The same things were measured in two ways. Each way mixes the same 11 hidden numbers, adds some noise and spreads widely along 6 directions of its own, which tell nothing about the thing.
Some things both ways: the first way, then the second way.
[  8  11  50 -33  43 -57 -19  -5 -14 -20  -3   1  -9  -2 -62 -55 -55  29]
[-18 -15  -3  -6  -5 -10  41   6   0  24  -2  -1  14 -15  -3   3  39 -14
 -30  24 -10  10  15  -9  28]

[ 35 -43  60   0  19   9  10  -1  17  12   3 -24  19  -7 -32 -82 -27 -10]
[  92   25   70   32  -64   21   17   51 -104   48  -22  -26   12    2
   57  -52  -65   19   -6    7  -32  -44  -31   85   16]

[ 18 -32  14  39  25  18  21 -17 -33   4   8  -4 -11  12  -1  14   8   2]
[-17 -29 -34  -7  -1   3  30  17 -49   4  41   3 -17 -28   5  11  39  24
  -3  19  16 -28   8 -22  15]

[-32 -19  -3 -26   1  -1 -26 -12  25 -40 -24 -39  88  37 -33 -43 -37   0]
[ 26  33  -2  13 -41  20 -42 -33 -19  -9 -33  -9   6  -1 -13 -18  -2  -2
  -1  11  26 -14  -3 -12  -7]

[-62 -33  36   4  18 -16  38  19 -13  14  -3  35  38  37 -31 -23  28  12]
[-37 -11 -16  -9 -34  38  -3  27 -28   3  25   1  19  12  34  11  -8  -5
 -13  17 -48  27   8   2  -4]

[ 10  -9   4  12  25  75  -1  34  22  -5 -18 -38  62   0  77 -28   9 -68]
[ 59  61  19  23  -4  24 -28 -26  -2  -6 -66 -28 -22  34 -61 -30 -34  13
  18 -40  27 -13 -24  29 -31]

[ -4 -25  29  54  15  23 -12  -2 -12  30  13 -11  14  52  66  26  42 -35]
[ 43 -48 -25  21   3 -12 -28  86 -16 -13  10  77  17  10  64 -25  22  29
  12 -16 -10 -38 -38  -8   3]

[ 63 -35 -10  39  18  15 -31 -47 -22   6   4 -10 -17   3 -10   1  13  13]
[-13  20   2 -12 -29  59 -14  42 -27   0   3 -45  49  -2   9   7  -5  38
  -3  -9 -28  21  21  18   3]

[  2 -12 -50  12  -5  10  -7 -30  25   0 -12 -21 -46  -4  62  -2  10  -9]
[-32 -17  11   8  52  -6  23   6  74 -24   0  37 -11  32  11  18 -37  15
   9 -23 -18  35   3  -5  -5]

[-53   3   9   1  -4  -1  18  13  -4   0  -1  38  75  11 -23  -1  26 -23]
[ 28  23  30  -4 -55  27 -28  39 -61   1  -1 -18  11 -22  14   5 -12   4
 -15  11  -8 -27  -2  13  17]

[-73 -37   7  23  10  -3  20  19  -1   0 -24  13  91  21 -39 -31  17  -4]
[ 11   6  31  10  27 -20  26 -97  28  -9  33 -18 -17  13 -11  11  17   0
  -1  11  57  20   8 -26 -11]

[-71   5   1   5  -1  16  35   5 -28  15   1  51  46  19  18 -10  34 -28]
[  7  30  21 -10 -38   9   3  10 -36  -7   0  -6 -19 -13 -40   8 -13  25
 -12  -7  -7 -28   8  16 -13]

[  5  32  11 -59 -17 -24  17  12  27 -17   0 -31  -1 -17 -24  -3 -50  14]
[ 39  42  27  17 -65  38 -49 -32  10  -6 -55   0   7  27  -4 -38 -44 -41
  -5  20  -3   6 -23  23  -7]

[-14  13 -37  21   2  -1 -58 -38   3  30 -31 -20 -35  15  93  16   4  -6]
[  3 -44   6  -9   9 -20  10  -4  35 -11   9  33  15  -7   7   0  46   6
 -31   1  20  -2   6 -38  12]

[-66  13 -38 -52 -33 -30  22 -21  33 -36 -44   3  11  -7   9  -4 -54  10]
[ 33 -13   6  37   4  -4  43 -15  62 -28 -27  43 -17  16   3 -14  20 -10
 -10  11  25  19 -21 -16   3]

[ 46  42  10 -47 -18  25  -2  11  10  -9  13  -4  -6 -31  21  -5 -32 -19]
[ 14  -8 -11   4  -4  -7   7  61 -57  15  24  -2  12 -30  34  -4   3  21
  24   6 -16 -41  -5  31  22]

[-50  27 -29   4 -13 -55 -28 -29  11  24  -4 -22 -29  17   3   4 -34   7]
[-75  -6  -6 -41  40 -14  26 -56  -9  29  52 -21   8  -2 -46  38  35   7
  25  -6   8  16  12 -30   0]

[ 55  -2 -77  42 -29  11   8 -23   2   6   7 -33 -41 -10 -21  56  50   4]
[-28 -18   9 -10  -2 -10  -1 -33  29 -19  30  26  -7  12  11  17   2  -4
   3  -2  -9  16   4 -18 -20]

[ 61   5  30 -41  24   4  12   4   1 -30   6 -55  11  -7 -58 -24 -48  24]
[ 25  17 -16  23 -39  25 -42 -39  34 -23 -56  16  10  31 -11 -34  -3 -19
 -17   3  10  16  -9 -11 -26]

[ 78  -2  60  -4  48  41  19  41 -24   8  28 -36  25   0  21 -30  14 -45]
[-27 -34 -45   1  49 -22  32   5  -3  15  35  28 -12   8   9  -8  41  31
  38  -6   5  -8  -5 -19  -4]

[ -7  25  -4  10 -17 -49  -1 -19  -6  17  27   4 -69   6 -12  44  -8  23]
[-56  12  19 -33  -9  63 -24   7  25   6   7 -33  61   8  12  20 -29 -22
  39   3 -34  50  -6  14  27]

[ 26   6   8 -21 -18   0   3  11  20 -22   4 -12   1  -4 -28 -15 -23   1]
[ 10 -19 -41  40  26 -49   0  28  14 -23  27  71  -8  23  45  12  17  -9
  16   2 -23   4 -21   0 -25]

[-24  24 -24 -15 -21   3   9 -18   3  -5 -19  -2  32   2  11 -11   4 -32]
[ 17 -29  -4  13  19 -42  22  29  22 -24  29  63 -22  18  11   6  35  29
  -2 -25 -11 -11 -10  -9 -31]

[ 33  50 -12 -51  -3 -20  25 -13  14  -5  19 -49 -21 -27 -22  17 -44  -4]
[ 24 -55  30  -9  14 -10  52  37 -40  51  -8   6  -2 -23  41 -51   2  51
  22 -20   1 -59 -13  18  38]

[-29  14 -23  -8  -8  33  21  20 -18  -5 -18  19  18 -21  97  40  27 -15]
[ 19  34 -44  38   5  -6 -44   4  59 -78  -6  62 -71  51 -28  10  -4   4
 -29  -3  13  13  12 -28 -62]

[-86  51 -71 -28 -59 -34  -5  -4  33 -16 -40   9  43  -2 -14  21 -17 -10]
[-36   7   9 -25 -37  28 -24 -17  -4 -15  29 -22  29 -14   7  50  42 -45
   4  16  -8  37  -2 -29   9]

[-96  17   0 -37 -18 -35  21  13  17  34  -2  29   1  20  18  30 -22  23]
[-23 -30   7 -24  -6  23  25 -20 -49  44  22 -31  25 -26  21 -19  -6  16
  12  26  13 -21   5   1  41]

Other things, the second way, with their names:
K_811: [ 69 -19 -18  55  -3 -26  30  45  -4   8 -23  41   4  18  53 -53   5  15
 -18   8 -17 -16 -13  40  -8]
K_272: [ 18 -30   6  -2  22 -42  37 -42   6  -2  40  33 -17  -7 -18 -19  26  42
   0   6  50 -39   1 -15  -7]
K_606: [-22 -10 -37  18 -20 -37 -46   5 -65 -25  35  51 -25  10  32  61  15 -13
 -53   3 -28  -1   9 -60 -37]
K_627: [-32   7 -10   8  37  12   1  -3 -25  13  27 -17  11  37  29  18 -23  25
  55 -35 -34  33 -12  11 -26]
K_325: [ 74 -27  51  37   1 -41  37  -2  39  13 -57  79 -11  42   5 -57 -10  14
 -49 -18   7 -16 -36   4  -8]
K_825: [-17  24  11  -7 -61  51   9  -7  -8   0 -15 -28   1  -2  -3  -1   8 -17
 -20  27 -18  30  18  -3   5]
K_116: [-33  21 -29   5  29 -15  17 -39  19 -18   7  19 -26  21 -67  38  34   2
  -6  -8  18  27   1 -42 -27]
K_569: [  7  -8 -32  27  32   4  -7  16  -5 -15  -7  18 -24  41  14 -16 -28  59
 -11 -36 -10  -1  15  -4 -41]
K_613: [-36  66 -18 -29 -33  57 -13 -41  -5 -15  28 -59  -1   2 -88  21  -6 -12
  -3  35  15  24  28  20 -15]
K_859: [ 62  -5  18  40 -27 -73  30 -41 -19  16 -39  59 -12 -16 -10 -39  14   2
 -56  33  34 -52  -8 -12   8]
K_834: [-53  13  -5 -29   8  59  -6  21  14  16   2 -44  41  29  -5   5   8  15
  37 -31 -45  55  10  12  -8]
K_386: [-12   2  40 -16 -28   1  17 -19  27 -12  10  32  17 -27 -27  32  32 -35
  -9  41  31   7 -23 -41  44]
K_543: [-42  -8 -14 -18   4  -8  20 -29  -7  -3  36  31 -38 -10 -33  17  23  10
  -2  29  30 -15   7 -48   9]
K_895: [-20  -2 -15 -16  -2  15 -45  14   7 -27   7  31 -19  32 -22  13 -24  15
 -14 -29 -20  -3   0 -11 -37]
K_812: [-59  18   0 -47 -28  88 -50  12  26 -28  23 -32  34   8 -22  29 -37  -9
   4  11 -19  38  16   4   6]
K_985: [ 10 -21 -12   8 -12  13  30  15 -11  20   1  19  -3  24  17 -43   8  19
  14  -4 -22  -6 -17  23 -13]
K_814: [-11  -9 -20  10  14   1   5  24 -36  29 -36 -11  14  -3  21 -19 -21  35
   5 -21 -27 -16  13  11   9]
K_324: [ 24   9   9  29  28 -32  -2 -54  44 -39   0   7 -26   5   0  17  -1  -7
   5  -3  40   3   5 -14 -15]
K_147: [ 57 -23  33  27 -38   1  12  -6 -46  11  -9  11  17 -13  55 -29   3  21
 -29  19  25 -28 -13 -12  20]
K_652: [ -6  14  25   6  -1  34  37 -41  29  19 -37 -49  20  -4  -3 -11  -6 -40
  34  14  11  35 -14  23  33]
K_524: [ 14  16   4   7 -57  15  18  42 -29  19 -31  34   1  -4  -1 -39  -2   4
  38   4 -37 -27 -37  38   3]
K_17: [  5  33 -18  18  30 -23 -31 -39  -6 -19   8   5  -6  29 -34  25  -1  11
  12 -24  17   6  -7 -14 -40]
K_682: [-97  31 -42 -27 -30  63 -31  25 -39   7  -7 -42   8  -4  -6  54  -7 -40
  17   9 -63  48  18 -15  12]
K_744: [ 47  22  -6  17 -12  -9  -8   7   3   5 -46  13  -6  29 -40 -50 -21  17
 -17 -23 -13 -27  -6  50 -34]
K_333: [ -4 -22 -10   0   3   5  -2  30   7  -4 -28  14   8  -3   1  10  11 -16
 -14 -18 -15   0 -11  -6  11]
K_964: [ -5 -13 -11  13  -1 -20 -13   7  -4 -23  32  27  -2   4  35  38  19 -19
 -32  17  -7  14   7 -27  -5]
K_771: [ 67  52  25   6 -72  -4 -21  -8 -81  26 -40   2 -39 -20 -53 -63 -64   7
 -31  38  24 -99  -4  56   7]
K_855: [-15 -59   9  -5  38 -14  45  25  -3  30  40  -5  44 -23  73  -9   7  26
  38   1 -14  -6   1  21  39]
K_494: [-54   1 -13 -19  -8  51   6 -26  29  -1  16 -19  15   0  -5  23  29 -44
   5  47  14  50   4 -38  34]
K_939: [-68 -15 -53 -30  49  15  -4  -1   9  -5  39 -10 -14   7 -31  20  -1  29
  12  -9   0   5  32 -14  -9]
K_968: [  4   2 -15   4  -9 -28  14  55 -48  30 -27  32   4  16 -23 -24 -20  33
   4 -46 -71 -35 -17  56 -33]

Some of these things the first way, each followed by its name:
[ -4 -15  64   0  24 -18  32   3 -34 -14  33  -6  26  58 -36 -46   1 -21] | K_524
[ 19  23   7 -53 -16   8  15  24  26 -15   8   5  34 -10 -48 -23 -10 -10] | K_855
[ -6  24   3 -56   2 -16  10  20  24 -19 -29 -12  35 -12  29 -20 -22 -28] | K_494
[-87  11 -16   5 -26 -53   8 -60  -7  -1  -7  28 -34  34  11  35 -13  24] | K_812
[ 38 -34 -30  41   3  31 -44 -11  22  -3 -30 -29   9   0  27 -23  23 -13] | K_964
[ 53 -32  13  44  35  23 -32 -17   8  11  12 -33 -28  45   4 -49  24 -24] | K_968
[-31   6  45   2  36   3  29  18 -34   7  19  22   1  17  21  10  11  -1] | K_939
[-32  -7  34 -10  10  -5  21  16   1  23  16 -32   0   3  -2 -42 -46   8] | K_627
[ 33  -6  25  20   4 -26  -3 -28 -17  19  42   2 -81   6  -1  43 -14  33] | K_771
[ 66 -57  39  55  45  14  16  -4 -22   4   9 -43  -4  38 -17 -18  37 -13] | K_985
[  3   8   2 -29  -6  22   3  17  31 -15  -7 -25  69 -11 -45 -38 -30 -21] | K_17
[-50  14 -16  20 -18 -28 -10 -35  -9  33  -4  24 -27  25  68  10   5 -29] | K_386
[-21  27 -42 -10 -33  -9   0 -15   6 -20  -1  -9 -38 -35 -15  34 -53  43] | K_324
[-42  -2  16   1  22 -46  12  -2   6  46  -4  10 -24   9  12   8   5   9] | K_325
[ 41 -11  14  15  44  30  12  52 -17  30  41  11 -27  -8   0  42  35  22] | K_814
